The rows come from 6 hidden closed curves, with some noise, and rows from the same curve form a group. Each curve winds through 6 dimensions. The rows are also pushed far along 4 directions, which tell nothing about the answers.
In the rows, zero is written as 128.
Some rows, each with its group after it:
[ 83 144 128 102 127 138 151 106 145 186 199 181 178  99 207 137 122 148
 106 107]
(0)
[178 144 142 126 134 145 118 191 149 146 119 113 172  68 155 143  49 120
  93  97]
(0)
[107 119 110 131 111  85 132  97 115 112 141 107 120 184  68 115 185 151
 169 148]
(5)
[145 112 133 157 162 112  95 112 119  98 101 103  87 139 105 117 130  87
 144 120]
(1)
[ 91 134  82 173 147 161 145  98 120 164 163 130  77 109 144 150  71  96
 132 109]
(1)
[111 132  95 163 138 154 150 102 101 160 106 124  69  98 125 158  64 134
 128 126]
(0)
[ 94 106  94 159 158 160 118 114  98 182 140 145  77 122 179 122 125 107
 105 124]
(5)
[ 81 116  94 145 152 126 116 119  95 124 111 135  93 148 119 132 201  93
 157 114]
(4)
[114 113 115 144 144 124 150  91 110 143 131 155 151 161 173 139 196 132
 129 123]
(3)
[106  91 124 149 153 132 116 122 109 122 135 147 101 153 146 121 173 124
 136 149]
(3)
[144 109 134 158 145 127 115 151 118 142 119 111 103  97 129 140  76 132
 136 139]
(0)
[171 132 131 107 123 126 113 144 142 127 107 118 163 107 127 123  98 157
  89 117]
(4)
[ 87 145 117  89 136 143 139 101 134 173 177 189 185 117 209 122 153 159
  97 115]
(3)
[121 151 138  98  89 126 158 107 137 112 112 134 130 128 100 135 133 153
 133 138]
(2)
[103 135  89 129 116 134 159  93 127 159 164 144 155 140 153 136 152 151
 137 133]
(4)
[116 117 104 137 148 151 142 105 127 190 153 168 164  98 227 143 143 129
  91 101]
(2)
[106  93 107 152 172 148 105 137  98 127 114 155 110 142 162 130 175 121
 124 131]
(0)
[171 130 176 121 183 123  75 164 137  88  98 129 155 115 157 112 118  79
 112  95]
(1)
[123 168 112 101  99 140 139 141 153 129 131 116 135  83  89 145  56 145
 112 101]
(4)
[117 121 133 134 163 128 118 127  90 119  93 146 123 161 150 122 183 119
 136 131]
(2)
[ 96 137 135 100 112 132 134 121 138 124 149 153 132 126 134 119 156 132
 139 143]
(5)
[134 117 138 147 178 138 102 153  94 127  99 136 114 139 153 123 120 121
 115 125]
(2)
[164 124 125 151 118 144 125 160 127 136  87  89  86  86 104 143  58 108
 108 117]
(4)
[112 103 124 150 169 134 104 154 100 143 103 142 112 126 170 136 174  78
 113  92]
(5)
[162 117 165 104 109  87  96 163 131  73 103  91 127 164  48  97 140 161
 141 164]
(2)
[152 113 174 137 181 130  98 167 114 102  97 141 133 133 154 130 109 117
  99 109]
(5)
[153 111 161 116 167 118  89 173 120 104 101 144 167 123 158 120 159 135
 123 130]
(0)
[145 141 155 115 117 126 122 142 132  99  97 110 106 139  98 117 121  99
 122 121]
(3)
[148 108 130 140 179 123 107 121 109 139 109 153 172 139 198 126 182 120
 109 108]
(1)
[143 107 139 131  87 124 126 156 135 107 106  94  72 118  57 126  95 147
 132 161]
(4)
[ 92 111  91 138 147 160 128 116 120 145 139 164 117 126 164 140 150 129
 100 111]
(0)
[ 76 128  79 144 111 142 149  63 105 166 145 127  50 140 104 123 110 146
 134 149]
(3)
[131 140 110  98  98  83 125 100 135 101 105 105 155 130  64 125 185 158
 171 133]
(3)
[118 144 153  95 126 138 134 149 144 126 133 160 161 104 150 143 107 147
  95 103]
(1)
[161 102 135 168 155 129 114 136 103 107  92 105  89 150 103 131  96 136
 124 145]
(1)
[185 101 167 152 184 120  61 197 127  87 108 100 129 141 133  99 115  77
 120 123]
(4)
[177 131 140 156 158 155 119 147 108 140  89 109 104 119 147 127  40 121
  88 125]
(0)
[123 105 142 148 144 138 106 138 114 108 115 122  66 138 119 109 132  93
 145 155]
(5)
[ 70 137  92 146 113 140 173  67 125 161 160 149  94 108 136 158 124 130
 162 131]
(4)
[116  98 100 170 172 132 111 135 101 161 128 134 123 122 180 136 172  87
 136 109]
(0)
[156 139 154  94  94 133 123 147 158 138 123 117 130  83 125 116  72 134
  90 123]
(1)
[ 82 133 108 121 110 121 143  99 117 134 137 136 108 156 119 122 198 102
 151 124]
(3)
[114 139  92 133  93 137 162 106 144 167 176 123 141 118 127 141  99 156
 130 136]
(4)
[156  95 143 145 155  96  90 149 124 116 115 111 144 134 134 116 171 111
 141 127]
(0)
[ 73 118  88 147 110 133 162 100 122 148 178 142 104 154 106 147 130 167
 143 145]
(1)
[173 138 142 135 117 142 138 162 148 118 135 111 155 130 128 128  80 126
 117 138]
(2)
[173 136 169 113 159 133  91 188 150 103 140 128 183 121 161 107  99 108
 109 119]
(1)
[104 145 107 102 115  94 141  99 112 128 109 136 170 149 116 135 221 146
 158 114]
(2)
[119 147 118 137 115 111 139 111 131 103 141 101 108 146  56 135  89 144
 167 140]
(3)
[120 113 124 122 164 137 108 123 127 134 128 167 155 127 189 127 171 118
  91  99]
(0)
[184 104 166 163 145 129 101 191 128 100  97  89 105 132 116 119 106  73
 129 132]
(5)
[155 159 135  87 127 135 119 136 147 146 114 138 186  80 166 126  98 140
  88  96]
(3)
[163 112 156 145 152 128 108 164 124 117 125 114 122 143 125 121  81 132
 104 132]
(5)
[ 79 118  98 160 138 154 156  74  92 158 114 152  57 131 150 146 143 113
 135 131]
(2)
[121 143 103  96  84 100 159  83 147 135 144 132 180 136 105 135 167 187
 139 133]
(1)
[100 122  94 117 136 139 120 116 124 157 137 152 133 106 152 134 136 150
  99 107]
(4)
[109 138 109 123  89 130 146 109 124 140 129 112  92 125  94 120 129 135
 156 158]
(1)
[180 128 159 103 140 116  95 150 130 114  73 121 163 110 153 108 158 108
 104 110]
(5)
[ 58 115  68 161 168 158 116 106 101 165 150 151  67 117 150 140 123 105
 123 103]
(4)
[ 80 117  81 150  90 147 155 121 117 165 141 116  55 113  93 148 112 123
 133 129]
(5)
[161 167 147  98 105 143 145 156 138 129 102 120 155 102 119 137  55 158
  93 120]
(2)
[113 134 112 126  89 116 157  86 111 125  93 108  80 142  69 135 140 147
 149 145]
(2)
[149 126 176  89 135 122  96 171 146 100 118 145 175 122 163 100 180 103
 121 129]
(5)
[122 104 124 153 173 137 113 109 113 139 118 151 117 112 176 140 133 116
 116 113]
(2)
[126 140 126 154 146 153 137 124 114 155 139 123  89 131 144 128  57 106
 108 120]
(0)
[112 143 106 122 120 124 123 126 129 114 114 113 106 116  78 137 116 126
 140 110]
(4)
[124 139 105 148 128 144 152  84 115 157 137 122  92 134 122 133  57 153
 110 134]
(3)
[144  93 142 168 185 140 100 120  99 126  83 138  85 122 174 129 132  88
 112 116]
(2)
[116  93 127 186 175 155 119 158  98 142 127 133  71 137 151 145  91  96
 106 115]
(1)
[104  94 116 157 130 122 118 135 107 127 118 119  80 148 120 123 197  83
 158 138]
(5)
[ 65 172  97  93  68 132 190  87 146 155 177 149 148 135 115 145 152 144
 140 115]
(3)
[182 131 140 127 128 105 109 122 126 104  85  89 125 135  87 115 101 142
 123 134]
(3)

New rows, each followed by its group:
[107 123 111 172 177 159 120 125 108 142 142 136  77 114 145 141  56 114
 130 127]
(3)
[163 139 155 129 154 144 113 163 120 111  93 125 133 115 142 125  87 117
 116 129]
(1)
[138 124 133 155 107 157 157 134 131 120 125 112  70 127  92 147  41 140
 113 149]
(3)
[ 78 123  76 122 132 139 132  90 118 166 146 159 124 113 150 139 152 157
 111 110]
(4)
[139 138 129 138 120 146 151 150 142 158 165 127 147 118 145 144  51 145
  98 120]
(5)
[111 134 112 121 134 110 124 127 119 120 126 130 157 155 128 125 208 105
 153 110]
(0)
[117 166 114 114 105 127 152 127 150 134 160 122 160 113 107 143  87 142
 141 115]
(3)
[ 75 128 108 113 107 121 139 116 128 114 151 143 115 140  88 134 164 160
 163 147]
(0)
[171 102 153 146 157 139  87 186 114 121  68 107  96 104 137 122 104  85
  87 105]
(5)
[ 94 122 100 139 129 127 122 128 128 132 164 126 110 142 110 124 140 122
 148 133]
(4)
[178 147 141 105 126 121 117 132 140 128 102 113 167 108 131 120  90 148
  98 115]
(3)
[113 100 105 145 162 118 114 109  87 127 102 145 128 167 150 123 221 132
 144 138]
(0)
[113 104 121 139 152 120 126 117 111 127 135 151 144 159 149 134 176 148
 129 131]
(1)
[159 127 151  93 118  99 112 156 161 127 146 131 212 109 149 120 154 146
 114 112]
(0)
[139 119 140 125 138 129 105 138 126 127 123 125 120 126 143 102 144 107
 132 143]
(1)
[157 158 131  99 120 140 138 147 142 149 132 137 195 121 166 126 104 147
  85 108]
(0)
[166 153 168  88 125 122 103 170 154  96 124 121 181 117 129 102 118 125
 129 136]
(1)
[146 106 153 160 171 153 111 162 113 130 126 133  95 128 152 130  54 122
  90 127]
(5)
[148 107 126 162 133 117 118 128  98 107  81  91  69 138  67 130 101 151
 157 166]
(0)
[114 105 143 157 155  97 108  99 100 103 120 111  69 179  92 108 159 102
 167 147]
(0)
[134 163 121 100 110 133 140 109 139 150 127 129 154 103 140 124 109 135
 117 115]
(5)
[135 160 145  89  79 115 151 109 156 102 126 122 152 122  97 120 146 135
 162 150]
(5)
[ 71 157 116 109 146 155 149 101 123 165 162 187 153 108 200 142 136 122
 120 102]
(5)
[140 120 136 159 104 159 148 154 123 124 113 103  55 116  90 140  47 124
 130 163]
(4)
[106 125 100 146 100 143 165  95 118 154 115 127  82 110 113 156 110 141
 129 131]
(5)
[100 152 131 106 114 160 161 112 143 150 145 169 140  93 170 149 100 138
 103 114]
(2)
[161 138 162  84 122 108 109 163 138 127  98 134 197 113 167 110 187 114
 111 109]
(1)
[150 123 153 131 153 108 114 159 128 123 133 131 185 149 163 124 168 107
 125 105]
(5)
[164  98 153 146 125 101 122 134 122  78  94 103 116 176  82 121 168 134
 145 155]
(3)
[145 144 149 102 123 129 113 140 133 108  92 120 119 115 113 116 119 110
 112 116]
(3)
[182 145 183 108 165  99  98 152 134  79 107 121 190 158 131 110 126 124
 119 112]
(3)
[125 126  89 176 140 164 137 147 115 168 136 110  88 104 141 148  64  96
 115 111]
(0)
[117 162 122 104 128 153 140 120 160 157 165 154 166  77 175 142  70 125
  95  89]
(1)
[145 130 147 112  86  92 152 127 148  95 131 114 169 153  88 134 175 150
 161 147]
(5)
[169 132 149 101 122 135 107 168 140 134  89 122 151  88 150 120 111 121
  79 105]
(5)
[138 139 134 132  94 121 150 131 142  90 131 102 119 156  69 128 131 122
 166 153]
(2)
[147 128 130 140 125  86 111 118 114  93 106  79 102 172  49 108 138 127
 163 141]
(5)
[105 102 112 137 135 147 112 143 124 153 138 140  94 102 145 130 116 128
 103 124]
(4)
[114 153 129  90 103  84 154  72 133 110 142 142 189 180 104 123 198 176
 151 129]
(3)
[105 132 108 142 106 145 168  87 126 152 133 139 108 115 147 145 144 113
 153 142]
(5)
[156 132 111 152 131 151 128 154 124 144 124 102 116 129 127 128  75 112
 103 119]
(0)
[109 152 136  74 103 108 129 111 137 111 111 144 157 128 117 118 194 131
 134 113]
(3)
[112 111 124 105 123  96 112  84 130 126 129 141 139 141 137 106 221 129
 142 130]
(1)
[109 137  89 153 135 136 149 110 109 158 128 124 120 122 134 151 122 122
 140 112]
(2)
[146 121 144 159 117 145 132 140 122  90  94  91  39 131  54 135  43 122
 131 153]
(3)
[148 149 139  90 121 122 110 125 136 127 103 126 150 111 132 110 126 134
 104 115]
(3)
[173 169 174  91 146 126 123 153 153 117 137 141 217 122 164 122  70 148
  86 101]
(3)
[ 92 103 109 145 146 104 113  69 109 119 117 130  76 149 113 120 198 103
 161 127]
(1)
[167 123 138 102 115 101 108 159 155 114 130 115 200 129 127 115 166 142
 116 116]
(0)
[141 129 104 156 146 159 128 149 118 159 132 121 125 125 160 131  94 101
  98 109]
(0)
[105 139 108 107  86 150 153 128 148 166 171 140 133 111 140 127 106 149
 105 134]
(3)
[ 95 119 111 136 148 139 135  86 120 161 152 161 119 128 175 133 138 126
 107 111]
(0)
[ 88 139 107 131 146 111 134 101 118 127 151 144 151 149 134 137 184 119
 169 115]
(3)
[121 139 114 141 132 168 154 115 110 177 109 142  95  96 173 147  77 119
  91 111]
(2)
[152 176 126  84  74 129 152 160 168 132 149 109 193 110 100 133  79 154
 108 111]
(0)
[ 97 129  97 140 141 135 138 108 119 150 146 142 125 112 133 151 105 158
 132 121]
(2)
[145 132 121 107  89 104 134 128 131  96 105 102 138 148  54 124 140 188
 147 161]
(0)
[129 162 105 109  95 140 153 152 153 155 151 122 172  92 126 148  90 140
 116 103]
(0)
[129 130 154 104 146 114 105 133 124  90  91 144 144 133 131 121 187 111
 136 116]
(3)
[121 124 153 128 174 116 101 135 111 118 126 146 143 155 168 110 176  88
 134 112]
(0)
[101 116 108 151 164 130 123  76  94 147 133 143  91 161 147 116 143 129
 132 136]
(3)
[121 112 162 109 134 112 121 139 130 111 122 158 166 135 166 123 217 117
 146 134]
(4)
[137 160 101 108  94 155 159 145 150 168 160 128 176 107 147 139  76 151
  88 109]
(0)
[105 153  84 123  82 134 163 125 143 155 156 114 138 110  96 151 106 146
 139 119]
(0)
[116 166 103 102  80 118 167 117 149 146 148 121 176 114 108 148 134 151
 142 111]
(2)
[141  91 152 172 178 132 102 148  99 111 108 124  80 154 130 127 103 113
 117 135]
(5)
[128 132 121 119 130 150 145 112 140 173 140 159 158  82 196 147 100 144
  85 103]
(2)
[ 68 135 106 111  92 137 158  98 133 144 172 148  98 133 102 134 119 168
 139 151]
(5)
[100 147 114 123 111 141 162 101 148 169 163 152 147  78 169 157 109 126
 132 108]
(4)
[154 103 136 135 134 120  93 160 124  61  85 101  96 155  57 117 135 135
 133 148]
(0)
[163 142 127 134 124 114 126 145 127 113  99  92 140 126  91 136 105 126
 138 118]
(2)
[139 104 157 161 183 140 104 132  89  98  70 136  80 156 154 119 161  74
 132 131]
(2)
[138 134 157 124 148 141 127 152 133 106 125 149 158 139 168 125 156  88
 129 121]
(2)
[ 99 128 117 140 178 143 132  93 108 149 131 176 145 120 209 142 169 104
 131 104]
(4)
[111  99 128 162 175 124 108 134  87 124  85 135  86 140 137 141 164  95
 125 101]
(5)
[ 93  97  84 163 115 155 144 117 101 168 115 126  50 113 123 145 131 125
 122 139]
(4)
[126 117 135 158 129 123 126 133 120  96 116 104  82 155  88 126 144  86
 167 143]
(2)
[143 121 168 125 165 124 103 146 134 140 144 146 153 114 187 116 107 113
 103 113]
(0)
[ 90 144 120 119 151 150 137 117 116 140 138 171 143 118 178 139 147 122
 134 118]
(1)
[ 88 139 108  92 105 115 133  83 124 143 135 147 131 141 128 111 197 140
 134 128]
(3)
[164 150 155 118 102 162 155 171 167 149 149 132 173  81 176 143  59 115
  98 120]
(5)
[ 83 156 129  90 119 122 144  94 132 126 149 164 157 131 142 127 178 137
 152 126]
(5)
[125 161 128 104 120 127 145 151 147 153 162 140 197 114 156 142 111 133
 107  89]
(5)
[129 141 137 117 133 143 134 158 131 144 116 142 143  94 148 153  83 134
  84  87]
(5)
[149 139 139 109 100 149 128 186 152 147 124 117 138  80 130 137  68 124
  82 104]
(5)
[112 127 124  90 117 139 119 147 137 161 132 158 163  97 184 120 173 125
  92 105]
(5)
[134 124 124 140 139 125 111 137 117  86  80 109  92 132  75 136 129 114
 142 121]
(0)
